The groups are shells around one centre, one inside the other: the same stretched ball of 5 dimensions in 8 sizes.
(in the rows, 128 means zero)
Some rows, each with its group after it:
[ 55 145 133  84 172 101 115 192 156 141  95 191 136 120 165 234 160 107
  62 172 120]	q45
[140 112 133 142 124 107 126  94  83 162 126 113 133 123 100 104 108 112
 180 113 121]	q665
[102 131 137  96 162  62 105 178 106 181  79 169 138 114 117 186 140 104
  78 149 133]	q967
[130 124 129 147 112  86  89  97  79 162 116 110 146 117  85  91 111 111
 147  96 138]	q978
[118 127 124 111 153 110 118 149  87 163 103 123 123 124 111 134 113 109
 142 119 113]	q722
[112 130 127 135 117  93  95 113 103 150 116 127 146 118 104 118 125 109
 130 109 129]	q371
[ 83 132 133 100 170 127 133 160 129 146 110 159 124 125 153 193 134 112
 121 157 113]	q967
[ 91 131 128 127 118 100 112 121 140 132 124 154 148 119 133 160 147 106
 116 134 121]	q783
[ 99 132 124 105 155 119 123 156 112 148 108 139 125 125 131 160 126 109
 128 133 109]	q371
[101 130 113 163  76 147 111  59 136  93 164 103 149 127 124  87 126 112
 182  91 107]	q967
[ 72 140 116  78 158 111 136 197 158 129 100 176 127 126 160 215 161  98
  84 156  90]	q978
[106 132 114 125 100  88 107 128 131 130 119 139 148 120 114 132 147  98
 116 110 108]	q722
[133 112 132 149 118 130 135  77  94 145 142 108 132 126 112 101 107 115
 199 114 116]	q576
[163 113 108 166  72 120 117  56  73 135 148  66 136 126  71  26  97 106
 219  58 101]	q722
[131 114 135 158 112 125 123  66  92 146 143 107 138 124 107  95 106 117
 195 111 126]	q783
[154 111 134 165  98  92 104  61  65 167 131  95 145 118  74  63  99 113
 189  90 137]	q45
[ 90 129 134 106 162 122 132 149 125 147 113 156 127 125 147 184 133 112
 127 154 115]	q665
[131 116 119 149  92 121 132  79 113 127 146 109 139 126 110  94 122 106
 187 101 103]	q665
[ 58 139 126 101 146 128 135 156 174 113 124 179 137 125 175 215 162 106
 100 165 103]	q783
[ 87 137 103 118  97 122 126 132 162  97 135 141 142 126 140 146 157  96
 125 114  84]	q967
[136 112 136 165 105 123 120  55  88 146 147 102 140 123 102  84 103 118
 202 105 129]	q665
[ 76 136 110 126 109 160 138 112 167  85 153 135 135 132 160 151 146 107
 154 124  85]	q45
[110 137 110  94 137  74 102 185 105 158  85 140 133 119 104 146 139  95
  89 111 104]	q967
[ 95 131 124  99 156 117 131 163 123 145 107 149 125 125 139 174 134 106
 122 141 104]	q665
[131 126 115 117 119  78 106 143  91 160 101 122 136 119  91 113 126  99
 127 100 110]	q371
[138 116 121 161  94 136 124  60  92 130 152  88 136 127 100  67 103 113
 210  88 110]	q371
[ 69 134 124 129 108 131 131 108 180  96 148 163 149 125 165 178 161 106
 128 146 105]	q576
[ 51 146 120 100 137 123 120 161 181 105 122 178 143 123 172 211 168 104
  83 156 104]	q45
[124 123 109 141  92 131 129  92 118 116 145 104 135 128 112  92 124 103
 181  92  91]	q783
[123 126 100 148  69 128 122  83 127 101 151  98 142 128 107  76 130  99
 179  78  86]	q45
[134 123 126 148 112 102  97  93  76 157 122 100 140 120  87  81 104 112
 165  91 129]	q576
[108 129 138  83 191  74 114 199  85 196  69 162 122 118 117 190 125 107
  88 153 129]	q978
[101 127 112 172  65 165 123  39 146  78 181  98 148 130 132  80 126 113
 205  90  99]	q722
[165 111 132 157 107  76  95  80  45 184 114  89 141 116  58  55  92 111
 179  81 138]	q978
[ 73 129 124 134 107 150 145  95 179  89 159 155 144 129 170 172 155 109
 152 146  98]	q576
[ 62 139 117 115 121 144 135 131 179  92 142 160 140 128 171 185 159 106
 123 145  93]	q783
[113 112 152 147 135 118 135  79 113 153 139 144 140 122 134 150 120 120
 173 151 138]	q722
[113 117 125 154  90 134 138  65 138 111 160 124 144 126 132 116 133 109
 186 118 106]	q371
[ 73 144 122 102 143 101 100 167 139 135 103 160 141 120 139 181 149 105
  82 137 117]	q576
[105 127 139  84 183  73 123 193 101 188  75 171 125 118 126 201 136 105
  87 161 124]	q978

New rows, each followed by its group:
[ 85 129 117 150  91 164 136  70 163  82 171 125 143 131 155 128 139 111
 181 119  96]	q371
[ 97 118 150 132 151 127 139 102 126 148 133 155 135 123 150 176 127 120
 158 163 131]	q722
[ 91 133 111 114 110 118 133 135 157 109 131 148 139 126 143 159 154  98
 126 127  89]	q967
[ 74 143 128  85 166  81 104 196 133 157  83 178 137 117 140 209 153 103
  60 155 122]	q45
[ 71 137 144  84 183  77 111 194 133 171  81 195 137 115 150 234 153 108
  58 179 136]	q722
[ 78 138 104 114 107 143 136 133 171  88 142 142 136 130 156 158 156  99
 134 123  78]	q576
[124 136 104 101 130  83  98 174  87 158  88 117 129 121  89 114 124  96
 110  91 100]	q978
[144 119 126 122 143  95 114 133  62 179 101 108 124 122  86 103 101 109
 158 104 118]	q978
[ 63 149 122  80 166  92 103 205 145 144  85 179 135 119 149 215 157 102
  53 154 114]	q967
[127 124 134 133 124  70  93 119  85 173 103 130 146 114  90 119 121 108
 125 113 139]	q967
[ 99 127 126 107 142 107 133 149 130 142 113 154 132 124 138 173 141 104
 124 143 106]	q783
[ 88 143 111  96 138  98 105 177 127 137  98 146 134 122 126 161 144 100
  90 121 103]	q783
[141 129 103 136  95  96  94 116  77 146 115  87 137 122  73  61 110 101
 155  65 104]	q722
[ 98 129 130  99 164 112 131 163 116 156 103 152 124 124 138 179 131 108
 121 148 111]	q371
[135 120 119 136 117 116 122 106  88 147 126 103 130 125  99  94 110 108
 176  98 107]	q783
[ 75 136 137 117 139  96 105 138 143 140 114 170 148 117 144 188 150 110
  93 153 133]	q722
[103 133 108 145  92 144 113  89 128 102 149 103 140 128 122  94 125 108
 171  90  98]	q45
[ 78 140 129  80 173  87 115 202 131 159  83 178 131 119 144 214 151 103
  67 159 116]	q783
[ 58 145 126  70 186 111 125 214 151 143  88 186 125 124 167 238 156 105
  65 171 106]	q967
[123 115 126 187  65 151 125  13 124 101 182  93 151 127 117  65 114 117
 224  92 116]	q576
[102 137 112 128  99  93  96 125 127 127 119 130 149 119 110 121 142 100
 115 101 111]	q967
[ 84 135 138  75 187  66 116 211 122 181  70 191 131 116 139 229 151 103
  55 173 127]	q978
[ 85 139 107  93 130 109 127 175 150 121 109 155 132 125 142 175 156  95
  99 130  86]	q967
[110 126 138 136 125  84  97 110 104 160 114 140 149 115 108 136 128 111
 125 125 141]	q967
[113 127 137 110 162  89 109 154  87 179  92 142 130 119 111 155 119 111
 118 135 132]	q665
[129 115 121 162  77 124 131  56 123 117 158 110 146 125 113  89 126 107
 194 101 106]	q45
[140 123 114 129 105  78 104 124  86 158 108 112 139 119  81  92 122  99
 141  89 111]	q576
[108 131 124 134 106  82  94 115 116 144 117 136 152 116 107 126 137 105
 117 112 127]	q978
[118 127 128 100 154  75 113 170  93 177  86 147 130 118 107 158 129 103
 105 131 119]	q665
[129 112 136 176  94 139 125  33 102 129 163 100 144 125 112  81 105 120
 216 106 127]	q576
[ 74 131 124 143  97 142 132  84 176  89 160 151 150 126 162 159 154 109
 149 138 106]	q45
[143 115 127 131 134 107 124 115  71 168 115 107 125 124  94 101 102 110
 175 106 115]	q722
[ 86 140 125  77 179  90 113 208 115 166  77 166 124 121 134 200 140 103
  75 149 113]	q45
[131 116 114 162  76 142 137  54 120 107 165  96 140 129 114  76 119 108
 211  91  95]	q45
[ 80 143 111 122 110 115 100 133 145 111 125 138 146 122 133 143 147 103
 110 112 107]	q967
[108 127 106 135  93 144 138  99 141  99 151 115 135 131 132 113 135 103
 175 103  82]	q576
[151 120 108 150  86 107 108  86  77 142 131  80 137 124  75  49 105 104
 186  66 104]	q371
[ 84 138 131  75 179  71 112 211 122 173  72 182 131 117 136 217 150 102
  58 161 121]	q576
[ 74 137 139  91 169  78 112 183 138 162  88 189 140 116 147 222 155 106
  64 170 131]	q967
[ 82 134 121 141  98 130 115  93 156 101 148 139 150 124 144 141 146 109
 141 123 111]	q783
[131 116 146 140 132  74 105 104  81 182 108 135 144 114  96 126 116 113
 141 127 147]	q967
[ 79 125 141 122 140 125 142 117 157 127 135 172 140 124 165 198 149 113
 133 168 119]	q576
[ 84 133 115 104 137 138 143 150 152 114 127 150 127 130 156 176 146 103
 133 139  87]	q967
[ 57 137 143  84 180  97 128 188 160 150  95 205 136 119 173 252 164 108
  65 191 125]	q722
[138 123 132 116 145  58  93 150  62 196  82 127 135 114  78 120 113 105
 116 111 136]	q722
[ 67 137 125 127 117 131 122 115 169 103 141 159 147 124 161 176 155 109
 122 143 111]	q783
[116 133 106 117 109  95 107 142 112 136 111 122 137 122 103 115 134  97
 125  96  99]	q783
[ 78 140  98 131  86 158 130 106 172  71 158 124 140 132 152 129 150 102
 154 105  76]	q967
